The rows come from 4 hidden closed curves, with some noise, and rows from the same curve form a group. Each curve winds through 6 dimensions. The rows are also pushed far along 5 directions, which tell nothing about the answers.
In the rows, 128 means zero.
Known rows, each followed by its group:
[124  84 130  97 106 116 147 132 103 140 127 178  91 115 109 118]  k_488
[103  96 144 111 154 158 156 155 124 159 162 169 101 180 170 134]  k_61
[116 114 149 166 153 162 203 110 156 138 113 119 109 139 128 165]  k_678
[ 72 116 177 146  96 141 117  56  97 105 128 129 142 156  97 130]  k_488
[ 89  95 167 140 128 167 207 146 148 162 123 105  85 152 112 147]  k_678
[115 111 138 118 121 154 150 153 126 152 143 118 103 175 155 115]  k_678
[149 134 120 118 157 137 111 146 139 154 150 169 151 124 156 136]  k_488
[129 122 114 126 155 133 139 145 156 122 122 159  83 104 144 135]  k_488
[107  90 168 119 133 142 140 128 144 146 144 141 129 141 128 132]  k_678
[155 175 113 171 146 140 116 132 140 118 121  85 216 155 119 136]  k_61
[105 121 169 118 100 142 141  98 105 129 151  83 127 144 136  85]  k_488
[128 133 129 140  90 124  94 122 127 124 110  89 149 131 118 121]  k_255
[158 130 143 131 121 135 129 119 158 107 109 131  92  73 118 127]  k_488
[151 153  91 127 141 101  87 136 135  79 106 150 119  65 136 132]  k_61
[162 174 104 113 120 107  67 119  98  99 161 103 200 150 137  81]  k_61
[130 114 114 122 147 129 112 121 140 124 134 199 110 110 138 146]  k_678
[167 128  70  84 111 104  90 150 116 142 147 167 109 119 144  75]  k_61
[126 144 145 144 113 130 124 119 125 124  98 106 106  82 125 144]  k_255
[121  90 120  96  99  85 105  84  75 118 122 215 104  64 102 101]  k_255
[123 103  90 119 128 108 117  90 117 123 133 178 124 121 135 106]  k_488
[124 141 122 108  97 150 100 152 117 180 169  95 163 158 137  90]  k_678
[119 126 138 117 140 121 108 131 120 119 138 142 145 125 142 137]  k_678
[115 112 131 139 192 127 164 129 120 126 122 230 132 115 118 206]  k_488
[105 103 159 150 132 123 161  82 133 103  84 166  68  62 101 171]  k_255
[116  94 110 120 131 121 125 110 119 105 133 180 113  96 142 103]  k_61
[125 151 114 120 152 123 107 150 112 121 141 148 139 135 152 144]  k_61
[142 144 100 123 125 114 102 120 121 135 125 130 145  96 149 127]  k_488
[128 116 138 129 111 133 138 120 128 147 133  88 154 154 132 103]  k_488
[105 126 147 144 136 151 144 126 136 144 117 134 105 150 138 169]  k_61
[113 156 118 153 147 125 109  89 115  76 135 130 175 126 125 152]  k_255
[ 78 138 192 142 128 148 145 112  69 142 153  97 196 188 115 135]  k_255
[107  73 129 109 120 102 159  86 103 116 127 163 109 118 122 106]  k_678
[106  74 138 125 140 160 174 123 151 160 127 191  60 110 149 146]  k_255
[145 131 109 148 116 117 130  98 132  94 105 135 105 111 104 124]  k_255
[128 104 130 144 117 137 138 121 153 118 108 119 126 112 122 111]  k_61
[156 102 106 113 134 122 118 175 144 175 123 168 136 123 138 129]  k_255
[150 158  91 137 152 137 113 155 135 146 152 154 187 143 115 141]  k_678
[121 122 113 110 110 136  94 148 136 148 153  96 147 149 167 103]  k_255
[143 144 103 134 138 132 109 127 122 129 146 124 182 131 150 102]  k_61
[101 100 132 138 161 136 171 131 118 119 132 171 135 139 113 136]  k_61
[167 134 108  93 135 134 118 214 123 210 147 140 126 121 173 107]  k_255
[147 115  83 104 153 115 130 167 117 160 143 165 143 145 173 122]  k_678
[144 171  84 122 141  95  75 139  88 125 133 149 176 103 144 140]  k_255
[104 142 140 131 103 152 123 127 105 129 128 115 114 125 133 121]  k_255
[136 101 111  94 103 121  95 150 149 143 137 160  98  95 120 102]  k_678
[120 110 130 147 122 141 140  89 153 108 104 162  77 107 114 137]  k_488
[135 122 140 126 162 153 146 144 150 181 152 132 153 150 176 143]  k_61
[119 151 122 169 120 117 108  63 117  54 101 136 149 130  74 139]  k_488
[116 167 126 152 109 120  84  47 100  58 124 136 151  90  94 132]  k_678
[105 166 138 146 135 138 108 128 111 117 128 105 165 138 126 160]  k_678
[128 106 115  97 117 109  98 159 122 128 137 137 136 116 141  91]  k_61
[116 109 100 164 161 109 156 110 151  89  82 175 110 114  95 182]  k_488

New rows. What belongs after each?
[110 140 122 124 147 154 132 159  93 164 158 161 158 162 150 140]  k_255
[ 74 142 190 138  83 136 104  65  75  99 149  47 194 171 117  93]  k_61
[126 134 136 162 121 115 131  85 145  85  82 114 134  82  86 145]  k_61
[ 92 105 173 128  98 159 160 135 132 144 131  66 112 145 130  92]  k_61
[132 134  93 113 124 103  92 119 114 109 116 175 103  97 129 137]  k_61
[122 140  95 125 131 140  89 167  99 139 157 126 198 173 165 105]  k_61
[139 146 111 129 119 145 112 148 138 152 149 116 159 138 119 119]  k_678
[107 122 156 128 117 151 131 139 142 140 127  87 109 118 162 122]  k_61
[144 129 123 134 169 132 159 127 125 120 133 188 116 103 129 145]  k_255
[126  73 118 102 101 107 127  90 124  90 127 190  75  89 103  85]  k_255
[132 115 140  86  74 120 109 146  98 167 133 115  78  89 146  70]  k_255
[105 120 113 120 117 119  95 101 109 111 151 133 159 143 141 114]  k_255
[124 139 105 172 166 140 148 155 168 133  93 121 142 151 130 182]  k_488
[167 142  85 124 127 134  89 184 181 140 128  91 143 123 166 119]  k_255
[103 128 115 128 140 143 119 145 134 159 136 128 127 152 166 133]  k_488
[101 101 140 117 132 148 145 169 147 185 135 139 116 132 140 154]  k_678
[ 78 108 152 130 128 126 127  95 102 111 132 153 135 120 124 149]  k_255
[157 141 120  99 103 111  71 122 135 136 134 113 121 112 156 104]  k_61
[145  97  94 117 136 114 112 133 149 126 132 180 132 118 132 121]  k_255
[136 118 150 120 129 129 116 132 158 142 125 110 127 111 154 128]  k_61
[126 139 165 143 131 144 160 103 141 124 126  87 123 126 117 123]  k_61
[121 160  98 116 125 110  69 120  70 144 150 153 204 137 147 135]  k_488
[111 106 144 111  63 121 122 102 135 131 115  73  99  79 107  84]  k_678
[108 143 153 104  77 127  86 141  86 137 142  71 157 153 123  91]  k_488
[113 136 115 124 140  87 120  74  72  75 126 176 149  84 102 141]  k_488
[136 101 139  95 103 124  97 132 138 140 143 133 103 145 155 101]  k_61
[125 162 139 140 134 135 127 132  95 136 131 114 146 125 133 138]  k_255
[124 170 120 176 172 171 145 130 132 144 140 127 186 174 151 182]  k_255
[114 164 133 155 156 150 158 122 111 114 144 116 168 158 110 153]  k_678
[121 132  83 123 110 107 120  78  88  95 129 174 117  98 102 111]  k_678
[122 139 118 152 133 149 148 105 145 117 124 151 110 106  97 152]  k_678
[157 133  89 108 143 123  97 150 108 164 148 193 164 105 154 118]  k_255
[ 85  56 162 140 139 137 171  84 130 136 119 191 108 160 124 162]  k_678
[121 142 143 120  77 132 100 150 124 137 138  25 126 157 143  82]  k_255
[ 73  78 151 111 117 132 132 115 115 144 137 153 108 134 142 137]  k_255
[135 142 101 144 129 133 119 137 140 107 106 143  98  98 127 147]  k_255
[105  84 147 140 145 119 159  83 130 123 128 161 123 134 119 149]  k_255
[110 121 107 100  90 122  76 154  98 154 142 116 150 136 159  88]  k_61
[128  95 101 112  90 115 126 115 127 127 113 149  82 108 119 101]  k_678
[130 132 111 145 167 133 149 158 157 135 116 162 136 104 107 182]  k_678
[ 96 134 151 129  88 139 116  62  69 100 145 135 143 125 108  91]  k_255
[135 114 127 112 136 133 132 173 124 157 149 132 140 163 137 111]  k_255
[115  95 129 106 109 141 161 171 136 159 127 114  76 142 134 108]  k_678
[111 139 135 126 109 135  88 100 110 114 143 136 134 132 139 121]  k_678
[123 154 151 134 147 119 136  87 117 104 128 137 120 136 106 158]  k_61
[ 88  75 152 128 135 153 167 147 142 178 127 145 120 146 145 142]  k_61
[119  94 121 128 121 124 141  84 126 125 134 159 104 127 133 117]  k_255
[129 105 154 139 146 134 163 111 152 108 124 138 121 127 112 126]  k_61
[144 153 101 128 121 121  97 130 108  95 128 128 134 142 136 113]  k_678
[134 103 149  99  95 151 105 152 165 175 135 106  87 107 170  93]  k_488
[156 154 120 149 159 136 147 129 115 130 138 150 160 138 124 135]  k_255
[148 125 108 134 161 113 135 148 130 110 130 162 147 139 111 141]  k_255
[132 147 158 156 109 116 123 108 127  79  93  79 136 101  82 129]  k_255
[ 84 110 141 100 107 149 122 132  98 164 181  94 139 188 175  91]  k_255
[136 124 121  97 118 108 101 159 109 128 130 145 133 114 120 117]  k_488
